The first 5 rows are patterns. Each new row is the sum of 2 different patterns, raised or lowered, with some noise. Before adding, each is slid sideways (what falls off one end comes back at the other) and multiplied by a number that may be negative. Names go in the order of the patterns.
In the rows, zero is written as 128.
Some rows, each with the names of its patterns after it:
128,126,134,124,146,108,121,116,162,107,130,135,119,139,133,138,119,125,155,136,115,119,138,121,126,149,119,143,116,107,113,129,121,109,141,143,142,127,129,133,121,140,111 : Kaz
150,112,120,125,130,146,90,130,134,119,103,135,135,123,103,173,146,127,166,93,129,142,116,157,111,130,117,139,127,142,145,130,154,106,137,118,133,103,141,130,124,120,141 : Mobul
110,119,115,137,132,114,140,131,126,127,129,123,143,89,141,146,154,143,149,112,111,135,111,115,114,127,133,121,101,145,136,133,124,120,123,145,134,111,127,101,120,112,135 : Ramav
132,130,131,141,127,144,127,142,125,116,116,122,121,126,125,129,118,148,104,153,104,133,119,144,156,117,132,126,111,103,131,157,136,129,143,136,152,127,147,101,119,125,110 : Mogoz
105,102,141,150,110,98,135,135,130,125,144,136,111,136,116,132,140,117,123,117,139,139,108,143,114,110,109,145,89,120,96,120,100,130,150,138,138,116,114,124,146,136,127 : Ruzed

New rows, each followed by the names of its patterns:
112,139,149,118,148,137,130,115,107,158,167,150,162,124,154,160,130,157,128,160,117,142,136,152,158,146,147,118,159,135,163,125,162,136,150,139,160,151,123,142,127,138,155 : Mobul Ramav
139,121,99,100,92,104,87,112,100,83,90,135,119,99,126,108,86,115,84,122,119,125,97,115,133,104,99,101,111,105,101,120,85,138,96,123,97,118,78,113,122,119,75 : Kaz Mogoz
83,121,115,117,125,97,143,80,148,115,124,107,125,118,111,99,131,126,101,100,118,127,144,83,128,123,110,92,129,105,131,71,180,130,122,138,61,127,127,106,156,121,114 : Mobul Mogoz
136,130,125,122,142,110,139,121,128,127,85,142,140,146,147,159,115,99,125,113,111,116,111,133,114,125,146,134,141,121,119,119,131,133,108,127,99,122,124,140,119,128,120 : Ramav Mogoz
131,155,145,150,153,171,132,133,140,132,141,154,133,155,140,161,135,172,122,128,121,165,120,142,146,139,140,164,129,160,120,165,140,143,163,141,143,138,144,112,159,161,137 : Kaz Mogoz
123,160,105,165,125,154,134,119,147,137,150,148,151,128,109,128,135,128,122,125,138,122,159,149,131,165,138,139,118,136,137,119,143,118,140,143,155,145,129,136,148,143,143 : Kaz Mogoz
116,109,82,134,119,117,92,87,144,89,96,112,125,95,103,92,160,57,72,82,60,106,117,111,105,98,132,115,112,90,111,119,77,96,80,123,102,112,84,117,112,102,134 : Mobul Ramav
117,130,112,136,103,125,108,112,108,120,97,138,114,147,65,161,95,114,120,119,137,99,130,117,77,89,131,149,114,126,133,102,145,101,145,115,127,114,109,140,106,106,112 : Kaz Mogoz
133,157,147,157,153,166,168,142,167,146,166,159,141,143,143,156,160,140,165,136,155,126,179,115,153,124,158,152,151,171,159,153,132,147,169,172,160,163,143,154,162,179,125 : Mogoz Ruzed
122,106,106,78,135,90,90,108,94,110,69,111,105,72,79,118,116,90,95,130,92,108,113,92,121,123,94,128,110,90,79,94,104,110,108,112,105,104,108,98,98,90,93 : Kaz Mobul
116,119,160,150,140,114,104,172,150,117,121,159,135,134,138,165,112,110,144,101,160,145,119,141,106,156,141,126,139,123,112,108,146,88,146,102,138,111,155,144,142,144,131 : Mobul Ruzed
97,120,105,103,105,100,97,113,112,120,96,126,113,104,117,100,110,89,127,95,106,98,123,105,85,118,105,96,124,113,114,103,113,107,99,115,86,101,87,125,111,107,124 : Kaz Mogoz
160,94,129,128,109,139,119,113,124,105,141,127,146,115,138,112,124,121,98,139,117,131,121,146,116,118,145,117,133,89,142,129,143,147,104,163,121,113,119,150,142,126,133 : Mobul Mogoz
115,111,129,107,110,135,113,128,129,83,138,137,148,118,123,130,94,139,126,129,93,159,130,147,113,160,123,104,108,108,129,146,126,91,115,102,136,138,112,85,131,138,119 : Ramav Ruzed
142,155,142,155,131,143,151,160,142,135,162,154,130,141,153,146,160,137,167,172,177,148,167,150,131,134,126,151,150,147,162,137,171,149,159,142,144,123,163,152,159,117,166 : Kaz Mogoz
118,129,91,142,138,115,86,111,142,140,87,137,149,130,161,91,140,145,98,158,100,132,126,127,121,129,149,136,133,122,120,103,114,118,103,120,95,109,110,147,128,126,131 : Mobul Ruzed
119,155,146,108,146,76,124,97,135,80,130,112,126,121,121,157,112,114,120,127,136,99,85,142,129,122,149,150,101,81,177,124,110,147,89,130,130,86,168,111,131,109,126 : Mobul Ramav
165,160,159,125,143,126,140,134,119,122,130,151,135,100,142,153,147,125,140,137,134,146,113,145,139,145,126,150,142,123,115,134,141,127,140,147,125,149,138,134,142,114,129 : Kaz Ramav
169,194,136,160,121,141,164,98,155,158,146,142,154,173,143,142,186,155,135,177,110,149,162,139,164,154,128,164,135,153,153,183,181,162,134,156,125,131,131,188,160,148,157 : Mobul Mogoz
142,174,123,125,145,151,111,166,124,167,130,182,144,125,145,126,146,145,132,123,119,140,145,163,136,128,158,168,134,136,138,147,108,151,133,150,145,141,113,125,150,144,130 : Mogoz Ruzed
155,149,129,152,155,159,120,143,148,121,125,150,120,133,124,119,164,127,135,122,130,113,149,156,144,160,151,142,129,142,158,157,105,137,140,144,145,152,127,128,161,135,168 : Ramav Ruzed
136,148,107,113,121,120,124,119,122,123,95,110,128,136,111,101,114,133,120,110,136,124,113,103,144,113,135,106,101,135,108,120,106,105,131,108,109,162,119,87,123,105,121 : Ramav Ruzed
144,92,98,136,103,117,121,127,91,121,94,113,129,110,130,114,140,103,122,95,115,119,117,110,90,141,122,119,111,106,127,131,118,134,110,129,109,113,138,77,100,107,97 : Kaz Mobul
120,148,123,152,134,149,126,123,129,139,134,130,133,124,126,143,141,121,149,133,130,126,132,147,114,131,124,139,149,120,140,139,128,121,139,142,119,134,145,157,127,159,107 : Mobul Mogoz
125,125,147,119,150,152,164,149,168,150,155,183,158,154,136,123,168,160,143,117,164,173,167,157,174,165,145,160,152,141,185,125,173,145,174,151,115,178,142,142,154,190,123 : Mogoz Ruzed
104,106,146,136,138,129,132,101,125,125,146,114,117,140,112,129,118,133,102,118,102,146,110,102,94,112,97,143,136,119,132,124,125,116,109,124,144,104,106,124,109,140,111 : Ramav Mogoz
132,134,145,103,180,131,163,134,175,123,116,131,137,134,128,150,129,131,131,135,183,123,115,157,175,126,125,138,157,86,116,149,99,171,133,113,155,116,156,123,136,142,124 : Mobul Ruzed
113,126,89,100,99,119,96,87,143,115,140,125,124,103,133,127,117,113,128,114,93,122,86,113,109,147,77,110,116,117,143,108,108,117,128,134,113,96,106,111,101,124,126 : Kaz Ruzed
133,95,93,124,152,86,96,101,143,77,105,130,96,131,109,107,112,112,142,106,91,120,105,115,124,141,88,156,107,119,104,136,100,75,111,112,130,122,113,100,98,120,113 : Kaz Ruzed
122,121,134,113,113,108,79,115,116,104,112,102,88,115,113,126,101,114,106,120,122,98,117,78,95,110,107,106,115,112,106,143,105,145,120,132,112,95,98,120,82,135,130 : Ramav Ruzed
130,108,126,126,139,132,131,145,125,128,119,141,123,111,116,112,119,146,145,132,144,136,138,128,131,119,156,105,138,120,136,124,115,126,123,141,142,160,132,119,118,138,124 : Ramav Mogoz
153,149,157,133,192,139,139,128,144,123,177,170,153,143,174,162,148,154,150,167,131,150,149,138,153,163,144,140,171,154,160,161,158,151,177,167,161,148,160,152,132,142,152 : Kaz Ramav
